The first 9 rows are patterns. Each new row is the sum of 3 different patterns, raised or lowered, with some noise. Before adding, each is slid sideways (what falls off one end comes back at the other) and multiplied by a number that may be negative. Names go in the order of the patterns.
Some rows, each with the names of its patterns after it:
[-11.1  -0.3  -2.8  -5.4  -3.2   0.3  -5.7  -6.0  -1.6   4.2   1.2  16.7
   0.4   0.6  -7.0   6.8   3.5   9.0  -0.9  -8.3   2.2  22.2  -0.6  12.8
   4.0  -3.6  -0.2   2.8  -6.6  -4.4   0.1   5.5   4.4]
(4)
[ -4.8  -5.0  10.6   4.5  -3.5  10.9   9.1   0.0 -11.2  -5.5  -0.3   5.0
   2.0  16.5   3.5  16.3  -8.4   0.0   0.7  -5.5   1.8  -7.9  -1.5  -5.9
   6.0  -2.0   7.6 -10.5 -12.3   6.5   0.2  -4.2   1.5]
(6)
[-16.6  -1.6   3.1   1.3  -2.3  12.0   7.6   4.8   9.8  11.6   1.1  -4.0
  -2.0  -3.0   2.0  -8.5   0.2  -9.5 -20.9  -2.2   2.8   3.2 -26.1 -16.0
   1.0  -0.4  -2.0 -15.3  -5.2   0.5  -5.6   5.4  -2.4]
(1)
[ -6.8  26.1  -2.5  -7.1  -2.1   5.1   0.3   3.0  -3.6  11.4   3.1   5.2
  11.8 -25.4  -3.3   0.7  -1.4 -10.8   0.3  -4.2   0.0 -26.1   9.0   8.2
  -3.9   3.2  13.8 -21.1   0.9   7.4   1.1   3.5  -3.2]
(3)
[-6.6  1.0  9.7 19.3 -0.1 -1.6  3.1  8.9 -0.6 26.1  5.5  0.9 -4.7  5.6
  7.9  7.6 -4.4  2.9  5.4  3.2  1.7  9.2  0.2 10.1  2.3  5.5 -5.2  0.5
  2.2 -6.2 -0.1 -2.6 -0.5]
(7)
[  3.1  19.2   0.4  13.8 -11.7   3.3  -0.1  26.1   8.2   0.9   2.6  -2.4
  -8.6  -7.2  -5.7  -4.8 -26.1 -26.1   9.2   1.2  -3.5   2.8 -12.4  -1.0
   0.9   4.2   6.4  -0.9   6.7  -5.3  -5.3   6.8  15.9]
(0)
[  5.6  -7.8  10.2  -0.7   7.6  -3.7   3.9  -1.8  12.0  -4.9   3.9 -11.4
  -0.5  -3.1  -1.4  -8.2 -17.5  -8.4   8.0 -11.9   4.6  -5.2  -6.2   9.3
 -10.5   7.1   4.0   2.9 -11.8   0.7   8.6  -5.9   5.0]
(2)
[ -2.1  -9.7  -4.8   1.1   3.4   3.1  15.4   3.6  -9.9  -0.9  -5.1  -6.8
  -7.2   6.9   0.1  -0.2   2.1 -13.7  13.6  -7.1   7.5 -26.1   2.6   6.0
   1.2   3.6  -3.1 -10.6  17.7   7.6  -1.3   7.4  -1.8]
(5)
[ -1.1  -1.3  -1.0   2.8  -1.0  -0.8  22.2   4.1  -8.3  -0.5  19.9   1.5
  -1.1  -0.6   0.3   1.3 -14.9 -12.9   3.0   3.1 -11.1  -7.7   0.8   2.2
   1.0 -10.6  23.0  -4.3   1.9  -1.6  20.2   6.6   1.3]
(8)

New rows, each followed by the names of its patterns:
[ 21.5 -13.2  17.8   5.2  -8.5  -7.3  12.3  17.6  16.2 -13.4  -5.6   5.0
 -14.7  -1.9 -10.2  20.3   7.2   1.5   9.5  -1.6   2.4   1.9  18.2  -5.2
   8.3   1.5  14.8   8.8  -4.5   2.1   1.5  12.4   0.6]
(6) (7) (5)
[17.2 28.5 20.5 27.1 32.0 29.6 31.8 39.9 25.4 27.1 18.9 18.0 42.3 27.8
 27.9 22.7 35.6 24.3 27.6 33.0 39.9 22.2 16.6 11.4 13.8 25.5 24.5 27.5
 21.5 29.5 13.8 24.4 24.0]
(4) (0) (8)
[  4.9   8.3  -9.1  27.7   4.8  -5.1  16.1   8.4   6.5   9.0  -2.1  16.8
  -6.8 -26.5   6.9 -12.1  -0.1  20.8   5.2 -30.2  -2.3  -1.7   4.9   8.6
 -16.3  11.7  11.6   8.6  20.6  25.5 -13.4   4.5  -1.7]
(3) (7) (0)
[  0.2  36.3 -13.5   4.3   7.6   6.4   3.5  15.7  -4.9  16.7  25.1   7.5
   5.0   4.6  15.1  -3.0   0.3   3.9   6.2  10.8   2.3  -0.4  -2.1   7.0
 -14.1  -9.9  -1.9   6.8   2.8  -9.0  23.6 -16.1  15.5]
(7) (5) (8)
[-12.2  -6.1   2.7 -36.2 -17.4 -20.8 -11.3  -7.0  -1.4   0.9 -29.1 -25.8
  -2.8  -3.6  -9.0   8.2   2.1  -5.2  -8.7  18.1   7.7  -9.7  10.2  26.2
   1.4 -18.4  15.4   2.1   8.5  32.2   8.6  -4.8  -7.8]
(1) (3) (0)
[ -4.3 -10.3   1.1  -2.9   9.9  11.1 -19.7 -11.0  -0.3 -17.9  14.7  -6.4
  -7.4   3.8 -13.6   0.8  -1.4   5.3  -7.2 -10.9  -9.1 -21.9 -13.2  -1.0
 -13.9   5.9  -8.8  -4.9 -23.2  -1.2  -8.1 -11.8  -5.5]
(4) (0) (2)
[ -9.9  16.5  26.9   1.9  -9.9  -1.8  11.2  -7.0 -11.1  -9.2 -17.8 -22.6
  -7.3 -10.6  -1.0   2.4 -20.4  -8.1  -0.2   1.5   3.6 -21.2  24.2 -10.9
  -2.1  -1.9  28.1   1.6  15.2   0.7   7.1 -24.0   3.3]
(4) (0) (8)
[28.7  2.3 20.8 12.2  5.1  6.7  3.3 -1.3 -6.1  4.3  1.3 14.0 -0.3 14.7
  5.5 -1.1  7.3 10.9  2.2 10.3  8.2  7.9  9.1 29.7  6.9  9.9 -1.3 12.9
 14.0 18.4  1.5  0.3  9.8]
(4) (6) (7)
[ -3.2   7.7  -1.6 -11.7  -1.3   6.7  -6.7   2.7   8.7  14.0   3.1  11.7
  17.0  16.4   8.2   3.8  -3.3  14.1  -7.8  17.6   0.2 -19.5   3.4   2.9
   6.0 -16.4  -6.6   3.5  -0.1   5.1 -12.5  -0.8   6.5]
(1) (7) (2)
[-10.8   3.1   2.0 -10.2 -14.9 -22.4 -11.0  -7.5 -22.5 -17.7 -27.1 -11.6
  -2.2 -15.1 -23.8 -17.1  -3.0 -21.0   2.7 -15.5 -14.3  -3.1   2.9  -3.9
   0.1 -21.8  -3.2  -7.4  -0.8 -10.6  13.1   7.2   2.8]
(1) (2) (8)
[-29.6 -12.7 -37.5 -23.5 -34.6 -20.9 -28.1 -23.5 -17.3 -29.1 -21.2 -16.2
 -17.1 -18.3 -27.0 -29.5 -13.6 -26.3 -20.0 -13.3 -10.0 -50.2 -24.3 -15.2
 -11.9 -19.9 -24.0 -28.5 -13.2 -22.0 -12.3 -24.7 -21.0]
(1) (7) (2)
[ 10.5 -23.3  -2.8  20.3  11.7   5.4   0.8  -1.3  11.6   6.1  15.6  26.8
   1.1   7.2   8.6  20.4  13.2  26.3  16.1  24.6  17.3  16.0  -4.4  11.4
  10.8  15.7  10.9   5.3  13.0   2.6 -16.0  19.6   5.4]
(1) (0) (8)
[-29.6  -1.6  -6.6  -5.1   7.5  -0.5 -12.9  13.8   6.6  -8.6  -8.8  19.7
  20.9   8.6  23.5  16.9  15.7 -11.5   7.9 -19.4  22.9   0.6   0.0 -13.0
 -20.6 -13.6  -4.7 -19.6 -21.5 -33.2 -26.7   9.4   7.6]
(1) (3) (0)
[-15.6  13.0 -11.9  -5.1 -26.0  -3.3   6.6  15.2  -4.3 -18.5 -19.2  40.4
  11.6  -4.4  -1.0 -10.8   2.8 -10.5 -17.0  -5.5 -10.9  -1.5  20.1 -10.0
 -20.1 -12.3 -13.5 -27.2 -21.5 -10.8 -21.1 -20.2  -5.8]
(4) (1) (5)
[-11.4   0.9  10.1   1.8  11.3   1.4 -14.9  -4.5 -10.8  -0.7 -15.6   6.3
  -1.2   2.7 -29.0  -6.6   4.2  -4.6   6.9   4.4   2.7   0.9   1.4  27.1
  21.0   2.5  -3.1   5.9  -7.4  19.4  -0.9   0.3  -1.6]
(4) (6) (0)
[-23.4   3.7 -22.6 -10.1   5.2 -18.4 -14.0  -2.5  -6.0   5.3  -7.3   3.3
  -4.1  -0.9  -2.5  11.4  -0.1  15.0 -11.6   3.2 -17.2   1.5 -21.7   6.9
  -4.9   0.0 -20.0  -8.4 -15.2 -13.9  -4.9 -14.5 -23.4]
(0) (2) (8)
[  0.2 -21.7 -17.4  21.0  15.0 -16.3  15.6  -1.4  17.3   3.7   4.7   2.1
  -1.9  -5.6  38.7 -15.0 -11.4  -2.0   4.0 -22.8   9.4   0.3 -15.1  -9.2
  -3.6  12.7   7.3 -28.3 -15.7  14.3   3.6   1.7  11.6]
(1) (3) (7)
[ -7.0   8.7   8.7  -8.8  -0.2 -16.7  -7.8 -16.3  -4.2   4.1   2.0 -19.9
  -4.4 -20.2  -4.2   2.1   1.6  12.9  21.4 -13.4   1.5   8.3   5.2   1.0
  -6.7   2.4  16.1 -15.7  -7.6  12.4   1.9 -20.3  -4.8]
(3) (5) (8)
[-10.6  -6.0  -5.2 -12.6  -6.8 -16.5  -7.0 -11.0  -8.6   4.0 -12.9 -14.2
 -10.5  -2.8 -12.4  -3.9   1.2  13.5   7.9  -8.6  -1.6   4.1   3.9   6.3
 -15.6   3.9 -18.0   2.3 -13.7  -8.3  -6.1 -17.7  -9.0]
(4) (6) (2)
[  5.9 -27.0 -21.5  -3.6  -2.0  -3.5  13.0  -6.8  22.2  -0.6 -11.8  12.0
  -2.9  -0.6  -7.9   0.9   5.5  24.8  10.5   4.4  23.9  14.7  -0.2 -27.4
   1.2  32.3  14.9   8.3  14.1  -7.4  23.5  -2.4  -3.8]
(6) (0) (5)
[-8.3  2.1 37.1  8.3 -9.8 14.4 10.3  9.8 17.5 10.5 24.1  6.4  9.2 19.4
  4.8  1.4 39.2 14.3  6.7 16.2 12.6 12.7 27.5 -4.7 17.7  9.1 23.6 -8.9
  8.7  8.7 19.5 -0.9 10.9]
(4) (3) (5)
[  2.0  -3.1  -1.8  -7.0  -7.0 -11.8 -19.8 -14.6  -1.1 -14.1  -0.7  -6.9
   9.3   8.7   0.6 -24.8   2.0 -13.0  -6.6   8.1  -1.9  15.9  19.1   8.1
  -6.7  -5.5   3.4   9.9   9.8  -7.0   6.0  -3.4  29.2]
(4) (1) (5)
[-11.7  16.5 -10.7  10.8  -5.0   6.1  -0.4   8.3  14.3  24.7  -8.1  -2.0
  -4.2   1.0   0.8   4.0   6.8  14.5   9.8  15.9  -7.2  17.2  18.1  16.9
  -8.9  17.8  23.1  10.2  11.4  -0.6   2.1  22.8  13.5]
(4) (7) (5)
[  7.1  12.8   9.7   9.5   8.4  13.7  25.2   9.8  35.0   5.9   3.1  17.0
  27.8  19.5  35.6   7.4  23.6   4.6  17.1  10.8  38.4  16.5   9.4  12.5
  10.7  -0.2  -0.6   3.5  -4.4 -15.3 -13.9  15.8  -5.2]
(4) (7) (0)
[-18.0  28.9  -9.4  -6.5   8.0 -11.4  13.7   1.7 -15.7 -17.7   0.9  -3.9
  -4.5   4.0  13.3 -14.0  11.5  -0.7   1.9 -17.1   5.2  -2.2  11.3   2.4
   9.1  -2.8  -9.4  -6.3   9.2 -11.2  -6.3 -22.0  15.4]
(3) (2) (5)
[-12.5 -22.2 -16.5 -17.1  -4.8  -9.7 -27.2 -27.0  -3.5 -19.9  -4.7 -25.3
   1.0  -4.8  -9.4   2.9  -1.4  -6.2   0.3  -6.6   4.4 -15.4   1.2   6.5
  -8.0  10.0  -4.1  -7.3 -22.4   0.1  -9.2  -9.2 -11.5]
(1) (7) (2)
